Every row belongs to one group in each of 3 separate groupings. Each group adds its own fixed numbers to the row, and there is some noise. The rows also spread widely along 10 directions, which tell nothing about the answers.
Some rows, each with its group in each grouping after it:
29	-31	-3	-7	-22	20	14	6	-34	-5	-4	-32	-17	15	-5	-29	-18	-13	-50	20	25	-25	11	5	22	-35	14	38	14	25	-48 -> K746 K664 Zekoz
23	-10	16	15	-14	-21	-2	-13	1	1	3	-23	10	8	-3	9	12	16	12	25	8	-17	-18	5	0	-25	-18	8	5	11	1 -> K920 K91 dasu
19	24	11	-14	9	-18	-24	27	-19	22	1	41	1	6	3	8	-24	23	-41	-28	21	15	-3	-39	9	-14	11	-8	29	16	-44 -> K197 K106 Koto
5	-1	16	19	-26	-14	8	-21	-12	-13	-18	9	15	-39	9	-10	4	9	-8	0	-4	-19	-4	-9	9	-11	22	29	11	21	-16 -> K419 K664 kifi
57	2	9	-9	-26	-9	-18	19	-15	-6	10	-47	10	41	-16	3	-7	5	-33	25	33	-26	-24	4	5	-14	0	21	-5	-6	-23 -> K920 K91 Vur
19	-6	8	9	-35	22	-2	8	-27	-6	-13	-32	-10	6	-35	-14	-7	-31	-4	18	8	-39	-16	4	19	-19	29	18	-28	8	-25 -> K319 K106 Vur
-32	-17	-14	10	6	9	17	5	1	10	-23	23	-24	2	-2	-8	-17	-28	-7	43	10	-1	30	21	39	-4	12	13	21	-11	-28 -> K293 K91 dodu
-12	5	4	0	11	-10	7	-2	-10	37	-5	58	17	-34	10	3	1	23	-5	-27	-14	27	6	-42	17	-24	-2	8	30	59	-29 -> K419 K664 Zekoz
2	19	12	17	-16	4	1	0	-10	12	-20	-19	13	1	-32	-13	-18	-21	4	16	1	-19	-20	12	17	-11	14	22	-20	-16	-17 -> K197 K664 kifi
-22	-35	19	12	7	-5	-5	4	-6	-16	-25	18	-31	2	12	-5	-20	8	-5	33	15	-20	10	12	12	-19	12	-13	26	-17	-19 -> K746 K106 dodu
18	7	18	-1	-5	-18	-14	7	-5	2	1	25	-2	-1	13	12	8	27	-18	2	14	-1	0	-22	-8	-16	-3	-18	21	12	-15 -> K293 K106 Koto
4	44	4	4	-23	-18	-4	2	20	-16	-25	28	13	-3	4	7	16	-3	-7	29	20	-31	-3	21	12	31	17	-12	-14	-70	-1 -> K319 K664 dasu
-16	-6	27	27	4	-11	-12	-18	4	-18	-23	7	-9	-12	-4	7	3	11	29	34	-1	-37	-20	19	-4	-18	-14	-23	5	-21	2 -> K319 K106 dodu
17	-36	27	2	-5	21	-15	23	-10	-10	-5	-20	-8	16	-16	-1	-9	-9	0	8	27	-52	-26	-2	14	-26	7	-14	3	11	-26 -> K746 K664 dodu
9	51	-7	-35	-19	-18	8	25	-31	16	-30	42	-9	-1	18	-26	-28	0	-73	0	15	19	32	-27	13	11	53	21	6	-26	-35 -> K197 K664 dodu
-19	-43	10	-12	-3	-6	28	9	-25	23	-23	0	-40	15	20	-22	-34	7	-25	33	-2	29	38	-11	11	-47	21	17	21	29	-12 -> K197 K91 Koto
18	-6	3	0	-10	-2	0	1	1	7	2	26	6	-15	15	10	21	12	-11	-5	18	-20	3	-15	12	-8	-2	0	16	27	-33 -> K920 K664 dasu
-31	-14	7	8	-14	9	21	7	-5	20	-24	12	-3	-17	-22	-15	-10	-20	23	17	-20	14	6	4	34	-13	33	22	-21	8	-2 -> K319 K664 Zekoz
9	3	-7	23	-5	3	-23	-1	-30	-26	-5	-7	-5	-4	-32	-17	-44	-20	-26	-1	33	-34	-19	15	41	-10	19	30	23	-7	-63 -> K319 K106 Zekoz
3	1	12	7	13	-1	-13	5	-20	15	-8	18	-15	3	0	1	-13	8	-7	-1	14	-18	-11	-7	-4	-30	-9	-16	18	14	-35 -> K920 K106 Koto
35	18	21	-6	-34	0	14	-2	-14	31	1	-45	2	35	-28	-7	11	5	-7	45	-23	9	-9	1	-21	-32	-6	18	-44	3	19 -> K746 K106 Koto
3	-16	7	36	3	-35	-9	-39	-15	-35	-7	6	11	-33	18	-5	-15	34	-10	10	19	-21	-6	18	7	-25	-25	31	56	15	-45 -> K920 K664 Zekoz
2	38	11	0	-26	-10	-11	17	-21	-7	-33	29	11	-25	-8	-13	-16	-17	-15	-11	16	-24	-16	-12	19	16	51	5	-8	-29	-20 -> K319 K664 kifi
-27	-37	26	18	10	-13	-7	2	-9	-8	-22	-14	-12	14	-1	-14	-41	12	8	33	11	1	-6	17	12	-40	-4	2	26	-16	-8 -> K293 K664 Zekoz
-4	-30	18	-5	-3	-25	5	10	5	3	-1	9	9	5	7	4	-9	39	-6	28	-1	33	10	-5	20	-21	2	18	14	6	5 -> K319 K664 Zekoz
45	10	5	-12	-28	19	-2	11	-44	8	-3	-3	-17	0	-7	-16	-4	-17	-46	-19	19	-36	-6	-32	-1	-27	27	4	2	41	-48 -> K746 K106 Koto
5	-19	19	-8	-35	22	18	14	-8	13	-24	-21	-29	15	-11	-14	17	-27	3	39	-8	-33	0	6	-2	-25	27	-18	-41	-10	9 -> K746 K106 Zekoz
-8	-34	-6	15	12	9	1	6	9	10	8	-7	4	18	-19	1	-16	-3	1	35	16	-3	1	33	39	-20	-19	27	17	5	-39 -> K920 K664 Zekoz
-12	-15	12	5	-15	-31	4	13	-2	4	-10	4	2	0	-5	-7	-23	9	-3	28	-1	36	10	-4	30	-9	30	30	13	-8	4 -> K293 K91 Zekoz

New rows, each followed by its group in each grouping:
8	29	0	11	-3	-8	5	-19	-35	19	-19	-3	6	-7	0	-24	-20	7	-22	14	2	-3	1	1	-8	-32	-10	33	11	9	-30 -> K920 K664 kifi
4	11	-9	5	-13	-29	-1	-7	28	-15	3	39	5	-7	12	15	17	20	-30	47	12	16	37	18	24	29	5	23	23	-29	-18 -> K293 K106 dodu
-1	-41	3	6	5	10	-10	25	0	4	5	-5	-13	20	-25	1	-28	-8	-14	11	22	-4	-1	6	45	-22	11	10	15	14	-46 -> K197 K106 Zekoz
-12	3	-4	-5	-33	-12	18	20	19	-4	-19	49	0	-22	7	-1	12	-17	-6	24	7	4	31	15	39	42	55	20	-11	-32	-17 -> K920 K664 Koto
-1	4	4	17	-39	-10	4	2	2	-8	-9	11	12	-24	-28	-8	-1	-24	3	9	-10	-1	-2	5	41	19	54	34	-22	-7	-13 -> K419 K106 Zekoz
-7	-28	24	23	0	-35	-20	-3	0	-26	-4	23	7	-20	7	8	-20	40	-3	9	17	3	-6	-7	22	-13	11	12	39	8	-17 -> K319 K106 kifi
-21	-8	21	12	2	1	-2	9	24	21	-18	8	-11	21	-16	13	2	-7	25	45	-5	-5	-2	26	9	-14	-8	-26	-16	-30	5 -> K197 K106 Koto
-10	0	-20	-2	14	18	15	6	-13	47	-9	14	-26	28	-6	-13	-17	-8	-24	33	4	17	28	7	15	-33	-12	13	6	12	-37 -> K920 K106 dasu
-6	-24	20	15	-15	-17	1	-1	1	1	-6	23	7	-28	-2	12	9	27	18	7	-11	16	2	-22	17	-16	13	7	7	37	-3 -> K319 K106 Vur
41	11	-7	-2	-25	41	19	-5	3	37	10	-37	12	15	-33	4	42	-30	-3	19	-4	-44	-14	8	4	-26	-29	4	-36	35	-25 -> K197 K664 Zekoz
26	20	14	-6	-15	36	-6	21	-45	24	-6	-8	1	-6	-31	-13	-12	-29	-8	-41	10	-42	-38	-35	7	-30	22	-6	-16	48	-41 -> K319 K664 Koto
-3	-53	32	3	1	15	-4	23	-5	1	-3	-21	-11	23	-15	0	-19	6	18	17	12	-19	-17	1	17	-39	-1	-7	1	21	-8 -> K319 K664 Koto
-8	2	18	12	-9	14	3	14	0	34	-16	-19	1	14	-35	1	4	-33	40	23	-13	-21	-35	12	8	-25	1	-15	-38	-7	10 -> K920 K91 Zekoz
4	-35	16	6	-9	-1	3	5	-7	6	-11	-11	-18	13	3	0	1	13	-1	36	3	-9	5	5	0	-33	-6	1	2	16	-14 -> K920 K106 Vur
2	-16	8	6	2	18	-8	0	-32	-17	-25	30	-25	-31	21	-11	-4	-14	-13	-20	33	-70	-7	-15	4	-21	15	-23	31	29	-59 -> K920 K664 dodu
16	-6	5	-3	-32	11	12	1	-13	-15	-21	7	-8	-21	11	-14	11	-14	-25	13	21	-45	9	-1	15	-1	32	11	-1	5	-25 -> K319 K664 kifi
26	17	15	22	-26	-8	-9	-5	-15	1	6	-17	36	-17	-35	0	-9	-1	2	-25	3	-8	-32	-24	25	-8	20	37	-5	34	-30 -> K197 K664 dasu
0	2	13	45	-17	15	7	-36	-5	11	-15	-11	6	-37	-30	0	21	-26	35	5	-17	-49	-27	7	6	-25	-7	6	-14	37	-20 -> K197 K106 kifi
24	-8	-8	-10	-21	6	18	6	2	23	2	17	5	-4	12	6	30	9	-20	18	5	1	22	-11	11	-8	-1	18	-3	34	-26 -> K920 K664 Vur
-4	-46	-1	-17	-6	5	27	19	-15	20	-11	-15	-36	31	7	-21	-21	-2	-28	52	6	19	35	6	20	-31	18	31	2	14	-13 -> K920 K91 dodu
-17	16	7	6	-14	-22	3	2	-29	2	-31	14	-19	6	-6	-30	-51	-6	-34	25	1	21	19	11	20	-6	45	35	7	-37	-22 -> K419 K106 Koto
17	-16	15	19	-17	-18	-18	3	-10	-19	0	0	10	-11	-9	0	-16	13	-10	7	20	-16	-14	-1	23	-6	22	23	13	6	-30 -> K920 K106 kifi
15	8	-10	11	-22	-4	28	-26	-1	11	-1	13	6	-24	7	-4	25	2	-9	27	-9	-1	24	12	6	-6	-6	38	2	24	-26 -> K920 K664 Koto
6	-30	11	-3	-7	-1	3	20	-4	11	0	-22	1	31	-14	-6	-27	9	-19	23	18	14	5	-2	30	-25	14	26	5	9	-21 -> K197 K664 dasu
29	4	6	3	-40	-8	18	-10	16	7	2	-3	22	-14	3	7	44	10	-1	34	-5	-11	8	5	2	4	5	27	-23	8	3 -> K920 K664 kifi
-3	46	5	31	-37	-48	-1	-23	20	-20	-12	18	34	-31	-28	5	5	3	6	34	-16	17	2	22	33	45	36	50	-17	-48	-2 -> K197 K106 dodu
47	7	2	15	-18	19	-19	-8	-6	-20	11	-35	-1	17	-26	4	13	-15	-20	22	29	-68	-26	18	3	-13	-23	0	0	2	-39 -> K293 K106 dodu
19	-7	-5	3	3	34	-3	16	2	23	12	-39	5	48	-44	0	-11	-16	-5	34	26	-21	-16	24	30	-26	-26	16	-15	-3	-32 -> K319 K664 dasu
45	20	6	7	-33	-4	-3	-15	-19	-8	-1	-28	7	5	-13	-8	6	10	-31	29	12	-27	-12	4	-4	-17	-1	30	-10	3	-15 -> K319 K106 kifi
-10	34	10	21	3	-36	-23	10	-22	1	-14	-21	24	25	-44	-22	-69	2	-6	27	9	27	-29	31	27	-9	12	49	-1	-63	-20 -> K920 K664 Zekoz
19	12	6	-8	-33	-14	-9	22	-28	-15	-14	-10	-11	13	-13	-24	-32	-8	-49	12	21	1	3	-5	21	-3	55	25	-2	-30	-25 -> K293 K106 Zekoz
15	27	13	-1	-4	16	-6	12	-10	29	-9	3	11	1	-24	0	3	-15	1	-11	0	-26	-25	-17	6	-14	1	-11	-16	15	-24 -> K197 K664 dodu
-21	-19	-14	25	7	28	26	-15	6	23	-4	4	-7	-3	-26	-4	-1	-21	16	39	-6	-2	18	37	37	-21	-23	33	4	25	-31 -> K319 K664 Koto
0	11	10	-12	14	3	4	14	12	38	-2	25	8	18	2	12	10	22	-7	22	-4	8	3	-8	1	-19	-27	-12	1	4	-4 -> K419 K664 dodu
3	-25	13	13	-12	-1	10	4	22	34	12	7	24	-4	-21	30	29	7	35	20	-17	20	-3	-13	25	-16	-17	10	-4	51	5 -> K746 K91 Vur
-11	-2	23	10	-7	-22	-10	8	-5	3	-15	-1	1	6	-20	-2	-19	11	12	25	-6	13	-14	4	14	-19	15	4	-8	-22	8 -> K319 K106 Zekoz
11	-40	24	24	-4	-45	-13	-20	-6	-24	7	-31	8	6	-4	-2	-29	53	-14	29	7	19	-5	7	13	-41	-14	39	36	16	-14 -> K197 K106 Zekoz
10	7	10	-24	-8	4	0	31	-20	17	-12	42	-5	-14	16	-5	2	2	-22	-22	12	-12	3	-40	8	-3	33	-10	3	23	-29 -> K920 K664 dodu
-1	-24	11	-2	1	12	-3	19	-15	6	-21	11	-19	9	12	-7	-13	-5	-15	13	28	-33	1	2	10	-26	4	-15	16	3	-41 -> K920 K664 Vur
27	-9	-11	-25	-8	40	19	16	-31	33	0	-2	-18	9	-4	-17	2	-18	-46	-8	13	-24	16	-30	13	-34	9	12	2	62	-57 -> K197 K664 dodu
-24	-17	27	15	11	-32	-18	4	-3	-14	-20	48	-7	-24	15	9	-18	32	9	0	7	4	-8	-14	13	-16	11	-21	33	-4	-8 -> K319 K106 Zekoz
-7	-11	14	20	-10	2	-6	-9	-26	-16	-26	0	-28	-7	6	-14	-15	-10	-10	13	19	-34	-1	-1	4	-27	18	-9	17	-2	-27 -> K293 K106 dasu
